There are 4 ways to turn a row about zero (a turn may also mirror it). The second row of each pair is the first, turned, with some noise. The first 36 pairs use one turn. New pairs use 2 turns, one after the other, and a turn may come again.
Some pairs, each with its turns in order after it:
-2.249  2.225  0.797  -0.996  1.727  1.275  -0.767  2.574
-2.390  -0.922  2.604  -0.647  2.856  -0.618  -0.512  -1.591
Q_263

-0.125  0.345  3.648  -0.944  -1.248  -1.047  1.388  2.749
1.811  -0.015  -0.566  2.219  -0.124  2.880  -3.068  0.719
Q_258

3.326  -0.400  -2.109  -1.186  -0.197  0.256  1.468  3.422
-2.899  3.987  -1.500  -1.026  0.591  1.154  0.957  1.701
Q_263

0.548  -1.805  1.630  -3.557  -0.399  -2.528  -2.463  4.405
-1.276  -0.893  -0.865  2.923  -4.251  0.746  -4.350  0.140
Q_258

0.767  -1.887  -0.396  -1.730  -1.286  0.244  -0.103  -0.124
1.383  1.967  -1.054  -1.041  -1.021  0.388  -0.438  -0.763
Q_151

-1.812  1.556  3.135  3.004  1.871  -4.545  -0.022  -0.171
-2.613  -2.176  -1.180  -4.157  3.168  2.499  -0.441  -2.016
Q_516

-4.005  -0.223  1.189  -2.340  0.760  0.771  0.173  1.350
-1.217  -0.978  -2.876  -0.476  -1.176  -3.059  -1.719  0.091
Q_151

-3.754  -1.470  -0.513  -1.495  1.216  -1.634  2.755  -0.465
-0.886  1.773  -1.613  -1.629  -1.246  0.299  -4.410  -1.269
Q_516

-0.844  3.462  1.011  -1.327  -0.599  0.206  1.679  0.730
-2.631  -1.106  2.536  1.574  0.714  -1.057  -0.490  1.279
Q_263

-2.850  -4.940  0.594  -1.130  -0.788  2.922  -0.578  -2.218
0.058  3.449  -2.346  2.542  0.972  -4.264  -2.619  -0.890
Q_516

-0.676  -0.967  -1.188  1.531  -2.130  0.101  0.963  1.688
-1.072  -2.566  -0.297  -0.625  1.602  1.286  -0.507  -1.306
Q_258

0.208  1.015  -1.750  -2.009  0.240  0.094  0.602  -3.575
1.064  -1.291  0.591  -1.620  -1.401  -0.082  -1.692  3.364
Q_263

-2.565  2.834  2.775  -0.720  1.440  -3.422  4.193  2.855
4.579  1.838  1.948  1.270  2.094  1.039  -5.297  -0.179
Q_258

-2.929  -0.792  -0.951  -1.828  1.791  1.205  -0.367  2.149
-1.146  1.058  -2.773  1.939  -2.678  0.971  -1.137  -0.948
Q_516

-0.482  -0.298  1.623  0.060  -2.120  -0.786  1.631  1.878
0.978  -0.394  0.301  -0.059  0.372  -0.555  -2.697  -2.582
Q_151

-1.107  0.879  -1.957  1.142  -0.393  0.781  -0.644  -0.837
1.516  -1.531  -1.134  1.402  0.162  0.465  1.287  0.805
Q_151

-3.805  1.760  -0.911  -3.096  -1.018  -1.758  2.205  3.174
-1.240  -2.982  -4.207  -1.076  0.341  -0.071  -3.099  -1.990
Q_151

0.571  -3.358  -0.035  1.719  -1.081  -0.310  -2.201  2.723
-4.010  -2.201  -0.603  0.028  -0.566  1.408  -1.402  1.391
Q_258

-0.734  -0.488  1.734  0.914  0.829  0.897  4.112  -0.119
1.746  0.775  -1.419  0.006  3.861  0.345  -1.087  1.157
Q_258

1.024  0.275  0.806  -0.473  -0.779  -0.742  5.069  4.053
-1.134  -1.737  1.270  -1.136  -0.951  0.902  -2.234  -5.536
Q_151

2.402  -1.190  1.003  3.546  3.319  -1.435  2.035  -0.146
-1.618  1.997  1.775  2.147  3.777  -0.921  -0.065  2.498
Q_258

0.677  -3.104  0.351  -0.574  2.988  -2.502  1.666  3.222
-1.912  0.746  -0.690  2.846  1.469  -2.145  -4.148  1.022
Q_258

-1.712  -1.347  0.386  -0.840  -1.419  -0.806  2.736  1.407
1.013  -1.398  -0.858  -0.752  -1.489  0.021  -2.498  -2.119
Q_151

-1.015  -3.678  -0.753  -0.308  -1.310  0.384  -2.641  -1.058
1.938  2.912  -1.667  1.379  -1.898  0.508  -0.733  2.219
Q_151

-1.636  -1.422  -3.135  -2.231  0.857  -2.424  0.878  -2.887
1.906  -1.845  -2.613  -1.525  1.113  -0.310  -2.107  3.503
Q_263

0.905  0.573  0.159  2.224  0.092  2.288  -1.416  0.341
1.405  -0.826  -0.686  2.087  1.285  0.400  1.918  -0.471
Q_516

2.252  1.402  -1.834  1.124  -0.811  -4.465  -4.406  -0.891
-2.699  0.798  4.087  -1.827  0.993  0.946  4.042  -0.801
Q_516

1.691  1.268  -0.510  -1.043  -3.147  1.945  2.436  0.829
-2.557  0.781  1.279  1.454  -1.548  1.989  1.085  2.711
Q_263

-0.198  -0.658  -0.033  1.356  2.742  0.085  2.092  1.591
-1.261  1.929  -0.050  0.292  2.674  -0.668  -2.088  -0.179
Q_258

2.114  0.410  -0.531  -1.476  0.951  -3.643  1.770  -0.374
-0.593  1.307  -2.499  0.147  -0.493  -3.185  -1.405  2.463
Q_263

0.578  -0.729  0.770  -1.111  3.746  -2.348  -0.693  -1.168
-4.215  -1.502  1.377  0.476  0.342  0.395  -2.023  -0.608
Q_516

0.025  0.669  0.935  -0.068  0.347  -0.642  -2.976  -1.731
2.172  -0.806  1.194  -1.119  -0.968  -1.786  1.124  -0.741
Q_263

1.164  1.681  1.270  -1.141  1.980  0.846  3.237  -0.713
-1.129  -1.860  1.759  -2.946  -0.066  -1.116  1.241  -1.538
Q_151

3.286  -0.926  -1.621  3.387  2.134  -1.938  -1.311  0.287
-1.757  0.331  2.875  1.604  3.248  3.287  0.817  1.025
Q_516

-2.620  0.418  -3.043  2.631  -2.424  -3.748  1.403  -2.036
1.180  3.525  1.885  -4.301  1.534  1.547  -0.679  -2.695
Q_516

0.642  0.515  -5.066  1.873  -3.054  5.154  1.221  -2.941
2.129  1.627  3.081  0.310  -2.399  6.698  -1.523  3.137
Q_263

New pairs. What belongs after each?
-1.254  0.803  -0.727  0.232  5.176  0.589  2.412  0.064
2.591  -1.851  1.694  -3.461  1.369  -1.924  1.869  -0.905
Q_263 Q_263

-0.878  0.285  -0.184  3.556  0.500  -1.112  0.826  1.427
0.220  1.042  -1.813  1.342  3.631  -0.657  0.386  0.100
Q_151 Q_516

-1.250  -1.476  -3.470  -1.459  -2.136  -0.241  0.603  -0.961
2.310  -0.798  -3.753  -0.871  -1.035  -0.078  -0.486  1.410
Q_258 Q_263

-0.404  -3.048  1.604  4.068  2.257  -0.001  -0.986  -1.599
0.265  1.358  -0.159  -0.684  -0.986  -0.027  -5.436  -0.863
Q_258 Q_258

2.373  -1.893  -1.367  -3.986  1.944  -0.014  2.671  1.230
4.220  -1.450  -2.634  -1.721  -2.068  -0.701  1.851  -2.075
Q_151 Q_258

-1.524  -1.177  0.809  -0.297  -1.848  -5.312  1.929  0.442
-1.339  -1.373  0.724  2.638  -1.460  4.905  0.189  0.877
Q_263 Q_151

-0.114  -2.990  -1.122  -2.562  0.553  1.550  -1.361  -1.372
0.465  1.731  -2.458  -2.299  -2.098  -0.022  1.248  -1.848
Q_263 Q_151

-1.283  0.726  0.643  1.872  1.275  -0.909  -0.620  2.525
0.336  -1.328  -1.685  0.066  -2.304  -0.470  2.054  0.056
Q_516 Q_151

-1.605  0.102  1.061  -0.808  -0.378  -2.693  3.937  -1.601
-0.171  1.364  -0.666  4.028  -1.370  2.584  -0.957  1.284
Q_263 Q_151

-0.721  -3.857  3.242  3.303  -4.067  -1.684  2.172  -5.091
-3.066  1.765  -0.428  5.279  -4.004  5.050  1.055  2.340
Q_151 Q_258

-2.177  -1.323  1.114  -0.072  1.556  3.243  5.524  1.681
-4.245  0.610  -1.931  -0.373  0.571  1.928  4.919  2.827
Q_258 Q_151

0.917  1.231  -2.012  -1.430  -3.310  -1.619  0.563  1.644
-3.542  -0.439  0.554  1.362  -0.744  -0.359  1.912  1.994
Q_516 Q_263

-1.569  1.700  1.623  -0.988  0.698  -1.279  0.373  1.394
0.141  -0.361  1.198  -0.654  0.456  -2.097  -1.838  2.116
Q_263 Q_258

-2.856  0.307  -1.818  -1.370  -2.249  -0.894  -1.089  -4.564
-1.128  4.409  1.646  1.008  -2.268  1.819  -0.188  -3.399
Q_263 Q_151

-0.961  -2.177  0.324  0.862  1.221  -0.503  0.535  1.178
1.534  0.410  -0.515  2.022  1.189  -0.645  -0.671  -0.080
Q_151 Q_151

-1.370  -1.308  -0.361  -1.594  0.397  2.426  -3.564  -3.201
3.553  -0.296  -0.440  3.274  -0.290  -2.577  -2.293  0.157
Q_516 Q_263

0.263  -1.008  -2.263  2.794  -0.906  0.711  2.419  0.186
2.270  -0.757  -0.041  1.912  0.196  0.956  2.884  -1.454
Q_263 Q_516

-0.467  -0.247  1.167  2.258  -0.617  1.140  0.523  -0.653
1.366  -0.172  0.561  0.799  2.070  -1.111  1.063  -0.406
Q_263 Q_516

-0.750  -1.461  -1.602  -1.403  -0.133  2.133  -1.884  -0.559
1.453  -2.228  1.801  1.203  2.158  1.011  -0.361  0.290
Q_516 Q_151

1.734  -1.617  -0.098  -0.327  1.734  -1.380  -0.383  -0.249
0.220  -0.268  -1.955  -1.287  1.390  2.144  0.418  0.199
Q_263 Q_151

-0.333  0.677  0.092  -0.693  -0.916  3.447  -1.942  0.999
0.795  2.107  -1.169  2.806  -0.518  0.610  -1.286  1.392
Q_516 Q_263

0.995  -0.895  -2.106  -0.703  -1.358  -0.240  -1.339  0.630
1.377  -1.459  -0.872  -2.357  -0.360  0.685  0.201  0.460
Q_516 Q_516

-1.154  -2.107  -1.720  2.807  -3.766  0.645  -0.820  5.072
2.756  -4.424  -0.536  -3.568  0.211  3.784  0.377  -2.428
Q_258 Q_263

0.906  2.411  0.223  -2.189  -1.597  1.388  -0.068  3.511
0.017  -0.310  -0.802  -2.180  0.008  0.759  4.480  -0.189
Q_258 Q_258

-1.993  -0.754  -2.856  1.555  2.718  1.624  3.813  -0.522
2.439  1.702  3.727  -2.041  -2.306  0.731  1.426  -1.207
Q_516 Q_263

0.867  -1.661  -0.853  3.255  0.287  1.223  -0.463  -2.385
-0.748  3.543  1.472  0.089  1.192  -0.562  0.645  2.242
Q_516 Q_258

1.924  -0.877  -1.914  -0.970  1.818  -1.025  -0.206  -1.941
-0.510  -0.811  -1.911  -0.566  -0.881  -1.826  0.561  -2.859
Q_151 Q_151

0.035  2.264  1.295  -1.129  -0.419  1.085  -3.238  -1.117
-3.603  -2.103  0.535  -0.916  0.697  1.944  -0.466  0.306
Q_151 Q_151

-0.515  1.853  1.140  -2.664  4.142  0.158  1.997  -1.265
-1.146  -3.619  -2.663  -0.568  2.932  -0.329  0.423  1.427
Q_151 Q_263

3.560  0.140  -1.253  -1.463  1.670  -1.803  -1.850  2.594
2.957  -1.325  1.981  3.800  0.522  0.168  -0.160  -1.152
Q_258 Q_263

1.782  -1.040  2.930  2.440  -6.410  2.761  1.942  -4.195
-1.482  -5.588  4.308  -0.613  2.504  -1.581  1.027  5.084
Q_151 Q_516

-1.371  -2.824  -0.595  3.283  0.520  -0.053  -0.628  -1.158
-2.710  0.151  -2.004  -0.523  -1.627  -0.494  -2.478  0.063
Q_258 Q_151

1.868  3.620  -3.515  -0.423  -3.987  -1.250  3.850  -1.490
-2.551  0.241  2.496  -0.471  0.578  5.775  -3.858  -1.889
Q_263 Q_258

0.815  1.975  -4.584  1.881  -3.697  0.857  -3.485  3.445
4.176  -0.629  3.025  3.224  3.351  3.748  -1.642  -2.217
Q_151 Q_516

4.093  -1.541  -0.103  -0.792  -1.862  -2.678  -0.360  -2.453
-1.780  0.958  0.379  -1.915  1.658  -3.375  3.141  -2.330
Q_151 Q_151

-0.141  3.353  -1.991  -4.378  2.410  0.930  4.011  1.956
-0.151  3.934  1.095  0.111  -2.702  -2.851  -5.173  -2.046
Q_151 Q_516

3.375  3.008  -1.793  4.111  -0.689  -0.666  0.339  -0.199
1.343  -3.404  -0.236  -2.411  1.123  0.949  4.271  -0.242
Q_263 Q_516

-0.941  0.066  0.045  1.729  -1.104  2.343  1.922  -3.903
1.121  0.596  0.767  0.432  -2.202  2.330  3.642  -1.828
Q_263 Q_263

1.067  -3.071  -0.782  1.077  -3.102  -2.674  -0.441  -0.117
-3.833  -1.708  -0.350  -0.916  2.281  -1.787  -0.461  -1.663
Q_516 Q_151

1.955  -2.594  -0.509  2.406  -3.117  -1.652  2.849  3.747
-0.668  0.356  -1.084  -2.171  -1.009  2.258  5.847  2.908
Q_151 Q_258

3.677  0.638  0.965  -0.359  -1.088  0.978  -0.835  -3.172
-0.123  -0.095  0.470  2.666  1.287  0.379  -2.157  3.499
Q_516 Q_258

-1.818  0.425  3.632  2.535  -0.436  1.539  1.143  -3.718
0.049  2.110  0.180  0.459  4.796  -3.513  1.648  1.049
Q_263 Q_516

-0.680  0.985  -1.014  -2.224  2.996  0.741  -1.956  0.007
1.597  2.265  -0.839  -1.522  2.277  -1.687  -0.193  -1.598
Q_516 Q_516

4.256  -0.134  -2.175  -4.748  1.102  -2.756  1.201  -1.666
-1.736  -0.025  -5.022  -2.646  1.400  -3.337  2.420  1.771
Q_516 Q_516

-1.633  -2.341  -0.320  -0.421  -1.068  -0.306  0.040  -0.875
0.600  0.171  -2.311  -1.027  1.074  0.212  1.255  0.469
Q_258 Q_263

1.328  -1.846  -4.272  0.422  0.204  -1.941  -0.736  0.908
1.474  -2.359  1.204  -1.322  0.438  -1.559  -1.548  3.214
Q_258 Q_258

-0.098  -4.424  1.970  -0.941  -1.613  -3.619  0.625  2.504
2.164  2.476  -1.777  0.462  1.860  2.233  -4.196  2.814
Q_263 Q_263

2.297  3.447  2.140  0.723  2.575  -1.568  -3.243  -1.114
0.956  -1.230  -3.789  -1.094  2.829  -2.349  -1.719  3.429
Q_516 Q_258

0.817  -2.448  3.912  -0.330  -0.978  2.414  -0.137  0.911
3.926  -1.700  -0.660  -1.420  -2.074  -0.355  -0.267  0.719
Q_263 Q_151

